All rows are made from the same 13 directions, up to rounding. Whole rows:
[-8.5 9.1 -31.5 -5.2 -26.6 20.3 4.4 17.9 26.1 -1.9 21.6 -6.5 13.5 -9.9 3.7 -7.3 2.2 -10.1 -2.7 4.7 11.8 5.7 -1.4 4.5 -10.4 -1.2]
[19.3 -13.2 -9.8 19.3 -3.0 -9.1 38.2 18.6 -3.6 -7.3 15.7 2.9 -34.1 3.8 18.2 32.9 -26.5 -30.5 -15.5 23.8 6.0 -2.3 -17.6 -11.5 16.4 -5.3]
[29.1 -4.0 -24.2 6.4 -7.5 40.4 5.9 15.3 3.1 14.2 11.5 3.0 9.7 30.6 40.8 -1.1 3.3 -10.2 -3.1 24.0 -19.8 -5.4 3.0 2.6 6.7 -10.5]
[-5.2 12.3 -3.4 2.7 -41.4 -8.0 -1.4 -1.8 21.7 20.1 -3.0 6.9 45.3 7.3 -1.7 26.7 12.5 -17.7 -26.8 -18.8 -13.0 -11.1 11.3 8.7 -24.7 -32.3]
[-0.1 -11.5 -7.8 24.6 -9.1 7.9 30.4 -0.6 -3.9 -30.9 -2.0 27.2 -2.1 13.5 36.0 17.5 -28.9 2.6 -20.7 30.6 3.5 -43.5 -18.0 -2.9 -0.4 -14.4]
[-17.9 8.9 5.0 -13.2 14.1 10.2 15.7 9.5 -7.5 4.1 21.7 -29.7 28.6 -26.4 18.4 -16.9 11.0 36.6 -0.1 -6.9 9.3 2.2 -22.9 -6.4 18.1 21.3]
[19.5 -14.9 18.7 5.0 28.2 2.9 0.2 19.0 21.6 -1.5 42.6 -24.7 -32.6 -17.5 26.4 -13.9 -20.8 -24.2 0.6 13.1 -7.3 -1.6 -27.6 16.4 1.9 4.1]
[-3.7 -2.4 5.3 -34.4 -19.5 19.3 4.6 -14.2 11.5 -20.3 -20.2 -1.5 56.1 -4.0 23.1 -10.8 -4.6 -11.8 20.2 -23.3 -15.7 36.8 11.0 23.4 -36.9 -1.4]
[8.4 21.6 -43.1 -20.1 -28.9 -8.4 -17.6 20.8 31.2 11.8 20.1 -17.9 3.8 -3.4 -39.4 -10.0 33.9 -3.2 7.7 -18.2 28.6 49.7 13.9 14.1 -15.8 8.7]
[-15.8 29.9 -39.3 3.1 3.5 -14.9 -0.2 21.4 2.0 29.6 -11.6 -2.6 12.3 1.4 28.6 -8.1 45.8 4.6 20.6 -45.4 2.4 20.5 9.4 -35.2 -22.5 18.6]
[37.6 -17.6 21.1 -14.5 16.2 -9.8 -19.9 -11.7 21.1 -26.6 4.4 -3.9 -15.4 7.4 -1.9 -20.9 -16.4 -7.2 13.6 9.4 3.3 22.3 -2.1 44.7 -16.9 -6.1]
[28.7 -7.7 -28.6 33.3 19.5 11.8 -3.6 -15.6 -15.9 1.5 -10.2 23.5 -20.2 3.8 -3.2 1.5 -4.7 16.7 15.0 9.4 -11.7 -16.6 2.6 -19.7 -27.5 11.6]
[-7.0 -9.4 41.5 17.0 32.1 5.1 -21.8 -25.6 -8.9 3.9 -29.7 14.2 3.7 5.9 13.7 -11.9 -13.2 -1.2 6.2 -5.2 -34.1 -41.4 7.8 -1.9 -13.4 -14.9]
[-22.0 3.9 -4.4 -3.8 -9.3 -4.9 -47.7 -4.9 17.7 0.5 10.9 27.8 -28.2 6.3 15.6 -26.9 17.9 3.9 4.6 2.2 -2.5 -25.6 5.7 6.4 -10.1 1.4]
[7.2 9.7 -13.9 29.5 4.7 24.0 -9.6 -3.0 7.8 0.7 -22.7 1.3 25.5 15.4 -40.1 -3.0 1.8 7.9 -3.8 -6.0 -8.0 -24.8 15.8 5.5 -34.2 -14.9]

Rows cut short, each followed by the rest of it:
[61.7 -6.6 1.4 28.6 33.1 -2.2 -11.3 -5.6 -10.5 20.6 10.3 -9.4 -5.7 20.8 -18.3 7.8 12.7 26.6 -6.9 2.4 -18.8 -6.6 -7.3 13.3] => [-14.7 0.4]
[0.3 -0.8 43.4 -5.6 18.9 -12.0 -4.8 -4.9 -12.3 9.9 11.9 -30.0 8.1 -8.4 -39.5 2.2 2.8 26.8 -20.7 1.8 4.6 -7.5 -11.2 15.5] => [34.1 -2.2]
[-1.1 16.9 -6.5 13.2 6.4 -13.0 -16.2 25.6 12.4 37.0 -1.1 -7.1 -26.7 26.0 -5.6 -5.7 19.1 -15.8 -10.9 12.0 15.9 -16.5 17.8 -15.4] => [42.2 -24.6]
[36.5 7.0 -14.6 -5.6 -3.2 -8.6 1.3 7.8 20.3 6.6 36.7 -25.1 25.6 -5.0 -4.1 -4.6 18.4 33.8 -13.5 1.2 18.7 15.2 -18.2 27.2] => [-7.2 0.2]
[-38.5 8.4 -8.8 6.6 -30.6 -25.2 8.7 14.6 16.9 12.7 30.6 3.2 -10.0 -39.9 7.1 28.7 4.4 -33.8 -15.5 -31.8 -7.8 -5.0 -17.2 -19.6] => [-28.9 9.9]
[-4.3 0.6 -14.5 -8.6 -30.5 13.0 -8.0 16.8 21.5 -11.7 48.2 -4.8 -0.9 -5.5 -4.5 -0.1 8.9 3.7 -20.1 6.6 3.1 -1.8 -20.3 28.4] => [-11.7 9.6]
[-12.4 -7.9 -2.7 -17.2 -14.3 -37.2 7.3 -23.8 -33.2 -1.7 -10.3 32.9 -22.7 -13.8 23.8 23.9 7.8 6.0 13.3 -15.3 -3.4 23.4 -1.6 -28.8] => [1.8 26.3]
[15.5 -2.0 -2.5 23.4 9.6 -20.9 2.9 15.5 -2.1 -6.6 28.8 -2.6 -42.0 11.3 -23.0 11.3 0.3 20.7 -28.1 26.3 25.0 -25.5 -22.4 7.0] => [26.3 0.5]
[27.2 -7.3 6.9 -1.1 21.4 -17.5 15.8 2.7 -30.9 -11.6 7.8 -8.2 -13.2 14.3 -0.8 13.0 11.8 33.0 -3.1 -3.3 2.7 20.0 -21.4 7.4] => [11.0 26.1]
[31.8 -2.4 -44.0 28.4 -17.9 19.6 -13.7 5.2 -1.6 -0.7 15.1 25.3 -24.0 31.4 -23.8 14.3 12.4 9.7 -12.4 19.5 -7.5 -16.4 2.4 7.2] => [-22.2 3.8]
[-22.7 -14.9 25.2 -19.1 -8.9 -8.8 -13.5 -24.1 -15.0 6.6 15.9 20.3 -16.1 -26.2 33.6 2.7 -4.7 -0.1 2.4 2.3 -21.4 -9.4 -9.7 -10.7] => [11.6 13.1]
[-29.2 5.5 23.2 -14.6 4.2 -28.2 -23.3 -10.3 6.5 9.4 -8.0 -3.9 -7.1 -28.7 -17.1 -6.2 8.9 -17.5 15.9 -40.0 -8.3 17.6 8.1 -5.0] => [-21.3 10.7]
[19.3 5.4 5.6 2.0 12.5 -9.2 -15.6 12.8 11.5 15.7 30.4 -22.1 6.6 -1.9 0.4 -2.4 27.3 8.7 -5.0 -29.6 -18.1 11.7 -17.1 21.0] => [-30.1 14.2]
[-26.7 10.2 -9.8 -3.3 7.1 18.7 -27.5 -21.6 -5.9 23.5 -12.4 2.3 6.9 -30.7 -27.0 -29.2 8.0 22.6 23.2 -1.0 3.2 -10.4 21.8 -28.6] => [5.9 9.5]
[32.8 -8.3 -32.8 21.0 -8.6 32.7 17.7 10.6 11.3 -6.3 17.7 -0.3 9.2 0.6 7.7 14.3 -12.2 -19.2 0.4 1.4 -22.2 5.9 -9.8 7.9] => [-47.1 5.0]
[17.6 -6.2 35.8 -1.1 17.1 6.7 15.1 -1.6 -7.8 33.6 11.3 -46.3 24.0 -29.6 -37.4 20.5 -12.9 -18.4 -8.1 -13.1 -23.1 20.1 -3.2 0.5] => [10.9 -4.5]
[-11.9 6.7 -3.3 14.8 12.0 -8.4 11.2 -12.4 -39.3 -3.2 -24.3 -0.1 0.4 -6.9 -60.8 17.6 7.9 36.7 -0.5 -14.0 9.4 -0.6 3.0 -23.0] => [3.2 22.3]
[-5.2 0.4 24.8 -15.5 15.1 -14.4 -27.7 -9.0 -11.9 -2.0 -0.9 3.9 -14.1 18.2 1.7 -22.3 18.0 36.3 -2.1 10.9 10.8 -10.9 -0.2 12.8] => [35.5 2.8]
[-1.0 2.7 -2.0 -5.2 -13.2 -9.6 30.6 36.6 9.5 12.3 14.0 -13.5 -9.4 13.2 41.6 21.3 -2.0 -45.6 -14.1 2.5 2.3 15.3 -7.1 -7.9] => [28.8 -12.8]
[20.7 -17.7 -6.7 -8.7 1.8 -5.2 2.6 -20.9 -31.3 26.4 7.4 15.7 -22.7 -22.3 29.0 21.6 3.0 -14.1 25.2 -13.9 -37.4 34.8 -0.5 -30.5] => [-12.0 31.2]
[-20.1 -10.7 5.8 -32.2 -38.2 22.5 2.2 3.5 -19.6 -10.7 15.7 15.1 -11.2 20.9 15.4 8.0 -0.6 -0.5 -17.1 36.5 0.5 0.6 -0.3 8.2] => [57.4 2.3]
[16.8 -18.1 -9.5 2.5 3.2 -4.5 18.1 -18.5 -9.3 -13.8 -7.0 15.8 -23.6 -18.9 7.5 8.5 -32.0 -10.8 16.5 20.4 7.5 11.5 -0.3 -16.2] => [0.8 4.4]
[19.2 -1.4 4.2 41.3 0.7 10.8 4.6 -4.9 5.8 13.8 -11.3 -3.3 5.1 8.9 -59.4 24.1 -24.0 -10.6 -29.2 24.4 -0.1 -41.8 12.4 0.0] => [5.0 -39.3]
[15.7 -6.3 -33.5 21.1 -13.7 17.1 11.8 0.9 25.8 0.8 5.0 4.4 -8.5 -25.4 -14.4 10.6 -31.0 -44.3 10.1 7.6 -2.6 5.2 7.9 -11.1] => [-38.0 -9.7]
[25.3 -8.8 -17.8 0.0 -19.3 -23.1 29.9 -18.8 -3.5 7.9 -6.6 18.3 5.5 -12.8 26.9 29.1 -18.3 -9.0 -0.4 15.1 11.3 12.7 2.8 -21.6] => [6.0 -15.4]
[-26.6 8.7 -13.9 -30.5 -22.8 26.0 -8.6 10.7 22.1 -11.9 12.3 -10.7 20.7 -13.0 4.4 -28.2 5.8 -4.3 11.9 -2.8 11.0 20.3 4.6 13.7] => [-3.5 8.2]
[-14.6 6.6 13.5 -9.6 17.4 -30.2 21.2 5.7 -12.2 -1.9 1.4 -22.0 -9.4 -19.4 -12.0 -2.7 -2.8 23.9 -3.7 7.3 41.2 7.8 -11.4 -15.6] => [50.0 6.3]
[-17.6 13.2 -23.1 -27.4 -21.3 22.7 -12.7 -8.4 -4.6 12.5 -4.6 -4.3 40.4 -17.9 -10.1 -11.6 29.4 12.8 23.8 -34.9 -14.0 37.8 15.5 -6.0] => [-29.7 26.5]
[30.3 -0.3 18.2 6.0 1.2 -36.8 15.1 -1.2 10.0 22.7 24.6 -23.4 10.2 -13.2 -13.1 24.5 -4.0 9.3 -31.3 9.6 17.7 -3.5 -15.4 8.6] => [24.2 -24.0]
[39.9 -6.0 -18.0 13.5 0.3 -18.7 -0.5 -30.4 24.9 14.9 -19.9 7.1 -1.9 -26.9 -28.9 3.0 -32.0 -20.0 16.5 18.4 22.2 10.0 26.2 -12.7] => [-14.3 -33.2]
[20.6 -7.9 -37.5 2.4 -25.1 1.6 16.9 -4.5 -7.2 -11.7 9.5 22.8 -15.2 4.3 5.1 17.7 -7.3 7.3 -3.0 27.0 15.8 7.8 -2.8 -7.5] => [4.8 4.9]
[5.3 2.8 6.6 19.1 33.9 20.1 0.7 35.8 3.3 15.4 -6.4 -23.7 -32.8 26.1 -4.4 -12.5 -6.6 -36.3 4.1 12.9 -3.9 -6.8 9.5 -8.4] => [31.5 -10.6]
[-0.6 -5.4 24.5 -2.8 -2.2 -29.3 -5.5 -12.5 -17.9 -1.5 -10.1 1.3 -14.0 -2.4 -47.1 27.9 3.1 -7.9 -5.7 -24.2 -10.4 18.4 3.0 6.0] => [-10.0 8.9]
[-7.4 -1.3 -24.9 -2.1 -11.6 -12.0 -27.9 -14.3 1.9 -42.2 -24.6 53.5 -29.6 33.1 18.6 -20.0 10.3 17.2 17.8 4.6 13.2 -8.8 10.7 10.3] => [-28.5 8.6]
[28.3 -2.7 12.1 -33.8 -13.1 -11.3 -19.3 -7.5 -1.8 14.7 -11.0 1.5 5.0 35.8 5.3 -1.6 18.6 -5.0 3.1 7.0 -0.6 36.1 23.5 22.2] => [29.8 -16.5]
[-21.9 11.0 -41.3 5.6 -19.1 -9.5 -7.5 13.6 6.6 9.4 2.7 26.9 -29.9 -1.3 28.5 1.2 18.9 -20.4 13.7 -14.5 0.4 3.1 6.6 -30.5] => [-19.0 15.0]
[43.1 -6.7 -40.7 31.8 7.0 20.5 31.6 7.7 34.5 -12.8 14.4 -10.2 6.0 -21.0 4.7 -2.7 -40.4 -14.6 4.5 29.5 20.6 -5.9 -10.0 0.1] => [-29.7 -17.4]
[31.7 -21.3 -11.7 -4.0 20.7 2.7 16.2 -2.8 -22.7 -6.0 -6.4 6.9 -44.6 -2.0 20.8 4.9 -18.8 -25.5 34.5 8.9 -10.0 42.4 1.6 -18.5] => [2.8 24.9]
[-4.4 -10.6 11.4 18.8 6.4 -11.3 28.2 6.9 2.6 -17.7 -27.5 11.8 -21.8 7.5 17.9 20.9 -37.3 -53.1 0.8 3.6 -3.9 -8.1 3.3 -12.8] => [-4.5 -19.9]
[-13.0 -7.3 46.9 -32.2 17.4 -25.6 -24.2 -1.6 -17.0 5.2 3.0 -2.9 -26.5 9.9 27.2 -10.5 18.7 -4.6 9.4 -18.3 -18.3 20.7 -4.3 10.4] => [25.1 17.1]
[-11.2 15.2 -27.4 -16.2 -43.3 5.0 -31.9 -5.9 16.6 26.1 16.7 8.6 11.4 -4.6 -29.6 -5.9 27.3 13.0 -9.2 7.7 14.0 0.3 20.3 1.3] => [10.3 -8.5]
[-20.1 13.6 -24.8 15.4 -16.5 22.0 6.6 -13.9 10.7 10.3 3.1 7.2 55.5 -29.1 13.2 -4.8 2.7 31.1 -7.6 -4.7 -1.8 -38.1 -4.1 -17.6] => [-29.4 -6.8]
[-23.0 -1.0 -4.3 -32.0 -3.4 41.6 -35.3 -18.5 -14.6 11.8 3.1 7.7 9.1 -13.2 13.3 -38.1 18.5 22.1 30.5 0.2 -21.1 10.3 14.2 -7.2] => [6.4 27.9]
[41.7 -20.0 -10.7 32.3 3.4 26.0 -14.4 -13.4 -0.3 9.8 -12.5 29.2 -26.3 25.7 -0.1 13.8 -21.4 -36.2 5.3 21.6 -38.7 -19.6 18.4 -0.9] => [-26.9 -18.9]
[10.5 -16.6 1.1 -2.3 -0.1 43.7 -37.0 -13.5 0.6 6.5 -0.7 27.5 -17.2 22.7 32.7 -23.0 -5.1 -17.0 16.0 24.3 -39.5 -18.9 16.5 7.9] => [-4.8 -5.3]
